There are 4 nested groupings, the coarsest first. Each group lies inside one group of the grouping before and may be the whole of it. The rows also spread widely along 16 directions, which tell nothing about the answers.
In the rows, zero is written as 128.
Some rows, each with its group in each grouping after it:
[136 140 147 128 113 136 154 124 151 128 128  78  91 140 145 165 183 132
 127 113 105 106 162 122 138 148 149 166 141 149 124 141 122 144 100  86
  73 110  96] => z939 z591 z236 panen
[ 84 136 129 118 132 181  75 162 109  79 132 157 110 113 134 151  94 119
 143 150 108  96 133  93  88  99 155 110 185 154 143 144 125 117 162  83
 131 126  95] => z939 z987 z779 febag
[131  82 104 124  74 128 143 128 106 101 104 122 127  99 149 168 115 113
 136 127 146 160  95 158 122 111 124 141 140 165 105 133  89 135 127 131
 136 147 117] => z939 z591 z324 Sozok
[141 177 138 152 115 109  93 124 137 118 119 111 138 136 149 121 169 163
  77 149 112 128 133  99  98 117 185 142 107 100 173 148 162 136 144 114
  92 106 116] => z939 z987 z538 lar
[100  52 108 120 116  92 135 175 136 131 113  84 134 141 126 138 133 162
  88 151 150 126 119 199 129  94 179 116  87 111 160 137  80 127 140 171
  96 114 169] => z271 z96 z498 Zada
[ 85 115  69 155 140 130 123  67 115  98  84 110 144  77 121 163 111 151
 109 121 115 117 201 124 161 119 106  82 192 191 174 108 100 169 146  64
  92 100  88] => z939 z157 z175 Temi
[114 132  89 105 138 121 118 106  94 110 105 118 153 117 125 149 122 135
 172 149  88 132 159 106 155 105 148  96 124 192 169 127 169  97 145 141
 147 138 128] => z271 z96 z498 sor
[166 194 148 115 106 131 165  96 112 151 130  95 129 118 136 140 157 135
 169 117  80 127 160 113 156 136 125 157 121 164 115 125 164 134 101 111
 138 159  89] => z939 z987 z308 zirep
[154 159 126 134 132 161 193 117  81  94  87 119 145 111  96 100 110 121
 116 167 140 119  99 141 142 122  81 149 102 111  60 169 141 190  97  98
 109 150 109] => z939 z591 z324 zuta
[101  55  43 103 153 115 137  73 134 119 122 136 126 124 138 176 124  78
 206  76 123 138 176 123 179 153  92  81 146 192 142  83 127  75 147 103
 153 125 138] => z271 z763 z926 kizen
[ 96 125 104 135  83 148 104 121 127 105 116 101 117 154 119 133 148 108
 129 131 105 119 171 105 128 125 146 168 128 189 112 150 101 159 119  82
  87 140 126] => z939 z157 z454 Feg
[139  87 145 115 146 123 141 142 145 128 164  82 136 164 124 131 151 115
 126 134 108 142 148 160 126 180 187 146 110 111 159 116 109  82 129 179
 134 125 200] => z271 z96 z56 fufe
[101  97 116 131 159  92 120 118  89 156 136 141 133  98 105 126  99 128
 130 164 149 165 118 186 144 103 112  80 110 166 130  96 108 127 124 178
 137 135 173] => z271 z763 z926 bodan
[111 104  99 113 194  94 139  96 137 127 108  81 143 130  99 143 159 143
 147 116 121  90 171 118 163 159 123  99 100 131 159 132 186 112 143  96
 115  75 147] => z939 z591 z236 Tiv
[142  89 146 127 118 126 174 168 100 125 113 111  98  50 118 176 115 147
  90 148 139 165 132 215 140  87 146 148 141 162 127  69  59 174  88 138
 135 169  88] => z939 z987 z308 vefef
[137 144 152  97  90 103 134 138 136 148 163  81 152 187 145 136 161 132
 161 129 100 115 151 113 109 143 174 173 133 119 173 152 157 107 143 153
 132 133 158] => z939 z217 z572 pader
[146 135 151 137 126 148 132 102 151  94 127  88 103 119 165 197 177 133
 122 108  97 119 147 105 117 172 167 144 202 147 157 140 131 113 122  90
  91  73  90] => z939 z591 z983 Gibam
[ 97 170 151 118  99 129 133 102 116 174 146 104 141 117 136 136 103 153
 183 112 107  98 149 132 137 125 102  93 181 167 123 148 119 121 148 116
 129 126 111] => z939 z987 z538 nare
[158 201 174 124 121 139 119 114 102 169 192 183 118 135 150 103 131  80
 179 130 122 166 115  98 110 145 102 145 121 127  93 102 162 112 118 134
 172 189 131] => z939 z987 z779 Fugog
[ 94 173 151 102 120 149 122 163 111 128 154 110 153 175 140 108  98 117
 163 195 143 104 106 111 125 121 141 100 148 153 103 180 116 118 145 155
 118 164 165] => z939 z591 z983 Gibam
[135 159 141 125 127 142 162 139 128 148 157 165 128 142 141  97 117 108
 130 125 149 114 134 128 115 120  90 130 125  58 125 123 125 157 134 102
 127 165 107] => z939 z591 z236 panen
[142 104 114 121 108 125 129 162 125 122 124 154 137 124 142 121 133 120
  93 124 161 129 144 127 110 100 138 146 114  87 169 108 125 146 147  98
 134 159  97] => z271 z96 z498 Zada
[129 123 151  96  78  90 141 136 131 192 146  99 137 136 138 134 145 121
 175  91 174 118 130 133 141 139  94 150 120 158  94 129 136 126 136 100
 143 153 122] => z939 z987 z538 nare
[106 103 126 121  87 185 149 171 133 110 123 112 114 134 137 123  91 130
 142 123 127  94 106 172 125 109 138 119 128 119  76 171  55 118 133 116
 113 151 117] => z271 z96 z56 fufe
[111  66  73 117 110 165 150 110 129  47  99 110 116 141 133 180 125  99
 149 102  74 113 142 124 113 138 148 151 164 133 144 150 109 114 141  98
 113  91 119] => z939 z987 z308 vefef
[ 96  90 142 132 159 152  65 135 104 126 173 130 116 102  70 111  99 114
 160 119  66 154 154 175  93 151 177 131  74 156 131  92 102  67 140 172
 208 159 200] => z939 z591 z324 zuta
[127 106 124 111 143  88 127 100 130 168 153 115 105 110 149 180 157 104
 183 109 137 176 148 146 168 149 127 104 120 205 128  69 131  85 115 150
 157 148 148] => z939 z591 z983 Gibam
[145 170 132 169  81 154  92  77  83 115 124 140 158  73 148 116  86 118
 139 144 118 192  97 130 126 141 122 105 142 197  77 126  79 113 133 149
 170 188 133] => z939 z591 z236 Tiv
[143 177 130 153 196 102 164  41 135 156 141 107 150 113 140 138 147 166
 139 110  88 131 166 138 162 172 116  65 154  92 180 106 166 107 137 137
 120  82 137] => z939 z217 z572 pader
[107  98  90 137  94 158 118 144 124  63 117 150 156 178 141 107 111 111
  75 150 128 102 135 102  74 107 150 144 159  58 184 175 106 159 170 100
  79 106 132] => z271 z96 z498 Zada
[ 88  88  92 136 204 121 110  91 150 124 119 104 114 105  95 145 147 131
 137  85 123  96 201 127 161 169 115  88 124 151 149  91 140 112 145  54
 115  81 132] => z939 z987 z538 lar
[164 172 153 121 144 125 142 106  84 123 127 165 148  87 136 130 110 140
 148 141 118 140  65 120  99 115 107 105 130  84 125 147 203 109 148 142
 171 116 106] => z939 z987 z538 nare
[ 87  71  75 162 175 108  65 122 121  96 110 154 136 109 108 100 117 104
  71 155 198 159 133 133 131 130 120  90  81 140 125  94  98 142 150  94
 113 133 173] => z939 z591 z236 panen
[ 97  95  86 125 103 151 119 112 144 120 114 120  78 105 153 178 138 103
 182  75 122 124 152 133 157 127 117 115 127 203  83 113  88 105 122  68
 122 143  88] => z939 z591 z324 Sozok
[143 141 104 125  60 133 136 103 121 143 130 167 122 108 161 142 122 110
 167  75 111 146 142 118 116  99 102 146 133 128 128 106 126 130 140  94
 162 172  72] => z939 z987 z538 lar
[155 128 157  99 140 164 153 189 132  97 160 144  94 131 154 155 130 119
 142 135  91 123  91 148  86 114 182 147 118  59 137 127 136  89 130 150
 158 147 110] => z939 z987 z308 zirep
[127 106 149 144  97  82  65 125 135 170 149 111  89 133 123 126 191 113
 122 108 149 168 113 142 108 140 152 175  43 169  91 119 136 116 109 125
 118 125 167] => z939 z591 z324 zuta
[124 181 158 129 103 101 141 109  82 180 133 145 118  94 122 124 123 138
 140 152 149 140 115 141 139  83  75 125 132 171  99 126 146 181 104 114
 112 146  94] => z939 z987 z308 vefef
[130 108  87  97 152 149 177 138 109  63 105 127 159 152 120 130 110  94
 136 158 139 107 129 104 134 132 112 133 145  99 137 145 149 143 144  99
 126 135 129] => z939 z987 z308 vefef
[140 151 157 135 141 118 122  84 130 111 147  97 163 161 151 131 149 121
 122 140 141 119 100  86 107 202 125 121 192 111 140 175 162 109 154 118
  94  61 167] => z939 z987 z308 zirep
[170 164 120 137 127 140 142 103 111 143 118 123 154 103 110  84 129 139
 142 111  91 142 142 142 151 136 135 130  41 106 111 119 154 104 123 134
 179 180 123] => z271 z96 z56 fufe

New rows, each followed by its group in each grouping:
[126 151 139 133 127 165 153 110 128 112 148 106 120 130 147 148 121 114
 139 135  94 133 164 130 140 157 139 128 187 157 127 115  81 131 116 118
 111 146 124] => z939 z987 z308 zirep
[108 153  85 125 129 188 157 115 120  68 103 129 155 141 163 140  82 125
 144 154 102  91 138 104 139 116 125  75 209 126 144 166  97 124 156 107
  99 128  96] => z271 z763 z926 bodan
[154 152 109 160  60 116 118  71 112 138 103 105 164 119 161 114 136 146
 125 117 114 164 110 133 142 133 136 121 103 153 109 153 109 115 133 146
 123 144 129] => z271 z96 z498 Zada
[ 88  90 101 140 162 126  82 138 133 127 118 140 116 107  80 106 136 140
  86 109 130  93 209 130 122 107 136 125  93 117 183  99 135 153 148  52
 110 110 110] => z271 z96 z56 fufe
[149 143 118 112 119 112 125 156 101 108 118 112 182 147 104  88 125 136
 113 171 114 138 126 123 109 111 174 158  55  94 155 139 166 126 148 162
 164 174 165] => z939 z987 z538 lar
[129  56 142  89 165 100  93 157 107 105 130 115 114 105 109 180 151 103
 156 134 161 140  86 124 111 154 148 141 117 171 120 119 186  78 142 122
 167  94 158] => z939 z987 z779 febag
[112  97 105 147 119 161 114 116 101 111 128 128 120 111  91 116 116  98
 112 130  97 156 204 149 139 132 142 157 114 187 133  83  68 155 106 109
 129 179 139] => z271 z96 z498 Zada
[138 182 115 141 135 139 140  79 104 110 114 104 180 110 142 118 102 151
 150 154  97 140 121 121 148 145 133  78 141 139 134 149 135 102 150 157
 150 142 142] => z939 z591 z324 zuta
[117  65  45 131 161  78 112  59 102 103 112 130 186 126 116 129 113  95
 154 138 131 197 128 141 155 155 122  80  80 157 156  94 143  81 159 187
 180 132 221] => z939 z591 z983 Gibam
[129 116 166 126 178 119 138 136 155 159 171 118 112 115 141 146 146 118
 122 112 173 122 155 141 137 179 117 107 165 113 142  84 109 120 132  97
 122 121 130] => z939 z591 z236 Tiv
[113 174 125  92 131 126 164 147 109 126 138 126 147 165 141 136 124 127
 153 184 114 104 158 102 133  88 136 118 156 125 178 146 160 153 135 141
 110 152 118] => z939 z591 z983 Gibam
[143 155 116 114  64 117 162 116  81 149 107  75 167 157 109  93 126 135
 165 168  88 150 116 157 164 104 145 156  40 179  77 172 126 132  99 197
 134 191 172] => z271 z96 z498 Zada
[119  83  79 132 161 105 130 105 137 107 104 105 133 141 102 128 161 130
 103 116 109 113 175 134 136 135 146 136  93 112 174 122 151 134 133 104
  96  86 145] => z271 z763 z926 kizen
[112 170 129 111 163 139 177  97 141 145 162 115 105 187 173 154 156 110
 176 149  94 109 155 106 167 149 125  82 174 134 147 142 141 107 116 141
  63 102 141] => z271 z96 z498 Zada
[114 114  88 140 122 160 144 137 158  89 130 133 109 153 170 144 127 116
 119 123  99 131 137 149 120 115 169 110 122  82 144 127  72 112 136 136
 106 143 126] => z939 z591 z983 Gibam
[130 161 108 147 151  75 149 122 146 155 120  75 162 174 127  83 167 180
  74 172 108 126 153 163 154 112 183 109  48  75 178 142 135 140 124 184
  70 119 178] => z271 z763 z926 kizen
[105 129 131 123 168 108 124 105  98 119 126 107 165 135  93 114 119 132
 119 168 142 112 138 117 129 148 110 111 149 139 149 148 161 151 144 117
 107  91 169] => z939 z987 z308 zirep
[ 87 125 125 136  89 123  99 116 128 172 153 129 105 117 123 128 125 133
 161  90  97 125 171 158 118 106 129 130 108 160 133 112  95 126 133 119
 136 149 125] => z939 z591 z324 Sozok
[173 246 167 155 131 138  84 106 150 146 125  71 158 114 146  97 184 175
 112 125  99 113 172  73 146 170 186 134  86 143 134 136 172 100 132  87
 138 161  91] => z939 z591 z983 Gibam
[122  77  70 131 132 109 137 139 119 118 120 158 134 130 105 103 120 102
 102 123 133 158 159 163 125  99 129 150  53  83 150  78 111 158 131 125
 150 171 149] => z939 z987 z779 febag
[126 129 119 153 107 228 119 137 153  88 110 111 112  97 147 124 102 128
 138  74 106  90 147 137 139 159 141 112 145 133  66 142  45  93 138  50
 131 162  72] => z271 z96 z498 sor
[139 135  96 126 100 111 123 125 119 128 101 104 151 127 126 108 146 125
 136 132 144 144 132 123 152 120 134 145  48 156  97 131 139 130 126 115
 143 181 131] => z939 z591 z324 Sozok
[146 100  94 116 125 108 155  76 144 131 113  90 148 135 116 139 165 125
 168  56  97 108 170 122 140 171 114 149  93 102 150 130 177 102 146  92
 153 101 127] => z939 z591 z324 zuta
[120 138 127 155 139 135  94  95  91 115 136 158 133  94 115 117 109 104
 118 154 135 169 136 122 118 135 113 119 135 169 121 103 116 142 128 121
 140 152 143] => z939 z591 z236 panen
[127 195  88 157 107 164  87 116 161 115 100 120 106 113 208 132 143 124
 152 120 154 142 108  86 185 128 144  68  93 199  34 128  85  83 130  66
 107 193  79] => z939 z987 z538 lar
[136 145 162 107 126 151 136 126  84 140 150 161 139  87 119 141  95 126
 164 123 109 118 144 124 107 117 104 122 187 134 162 117 156 123 143 118
 171 142  88] => z271 z96 z498 sor
[163 152 134 103 111 133 171 106 131 130 161 141 142 162 158 143 150  82
 169 108 119 132 154  88 120 160 110 160 163 100 157 119 165 123 133 113
 147 150 115] => z939 z591 z983 Gibam
[176 160 110 155 109 131 174  85  81 114 109 138 189  80 120 100  87 136
 100 147  97 189 141 162 136 122 123 132 118 104 146  90 104 158 127 167
 179 196 127] => z939 z987 z538 nare
[ 83 162 128 133 150 147 109 108 123 136 176 161  90 133 179 159 107  99
 180 160 109 159 126 122 140 122 129  55 176 186 123 107  88  90 131 161
 113 150 147] => z939 z591 z236 panen
[137 156  95 143 153 112 118  89 100 100 105 162 179 109 139 110 113 126
 107 157 153 143 124  86 127 124 100  92 145 106 162 123 173 148 162 101
 134 124 121] => z939 z987 z779 Fugog
[125 133 155 136 127 186 141 132 126  81 164 118 129 152 146 138 100 110
 128 148  76 134 114 143  86 165 173 130 190  98 133 149  76 100 141 163
 123 124 164] => z939 z987 z538 nare
[ 86  61  98  83 185 159  88 169 137  63 140 102 118 142 124 179 126  77
 172 145 139 112 155  93 139 171 174 112 150 205 134 110 124  63 157  99
 151 140 164] => z939 z157 z175 Temi
[127  64 119 125 133 113 102 136 138 131 141 144 107 103 143 157 133 123
 135  91 142 140 102 164 104 130 143 110 121 114 140 109 118  78 149 131
 149 104 133] => z271 z763 z926 kizen
[126 196 117 122 115 168 139  97 123 108 123 112 157 148 152 113 111 128
 179 125  95  93 121  84 139 145 115 100 149 126 101 179 146 100 152  99
 129 138 109] => z939 z987 z308 vefef
[166 177 109 160 103 111 130  36 121 115 118 119 170 133 181 132 152 113
 134 123 133 176 108  82 140 178 108 111 154 140 125 144 150 113 141 125
 119 118 138] => z939 z591 z324 zuta
[192 104 153 137  97 157 151 145 144 122 154 126 114 112 162 131 141  73
 127  93 167 184  94 158 126 189 134 175  98 112  50  90  66 102 105 122
 171 204 132] => z939 z591 z236 Tiv
[171  73 124 138  89 110 140 104 119 102 109  91 150 112 123 142 149 120
 103 100 128 166  97 161 107 169 145 183 106 116 117 131 116 119 127 136
 146 112 152] => z939 z987 z308 vefef
[134 145  97 132 135 124 148 115 124 106 106 113 156 150 121  99 136 146
 123 138 100 112 121 130 121 116 144 124  66  62 143 166 163 127 145 135
 122 121 143] => z939 z591 z324 zuta
[140 147 123 143 124 140 160  83 117 130 124 113 117 110 135 139 134 119
 141 116 108 146 143 143 156 149 106 129 137 157  94 114 107 143 102 107
 115 140 115] => z939 z987 z308 zirep
[110  89  97 126 134 155 159 159 133  77 118 126 104 132 135 155 121 127
 105 145  99 124 137 167 109  95 170 131 126  85 159 127  85 139 128 136
 104 128 123] => z939 z591 z324 zuta
[ 92  68 113 101 126 158 138 141 186 123 187 144  51 189 178 186 161  52
 188  63 129 106 144 116 114 168 122 141 165 116 110 117  95  87 134  78
  94 108 129] => z939 z157 z175 Temi
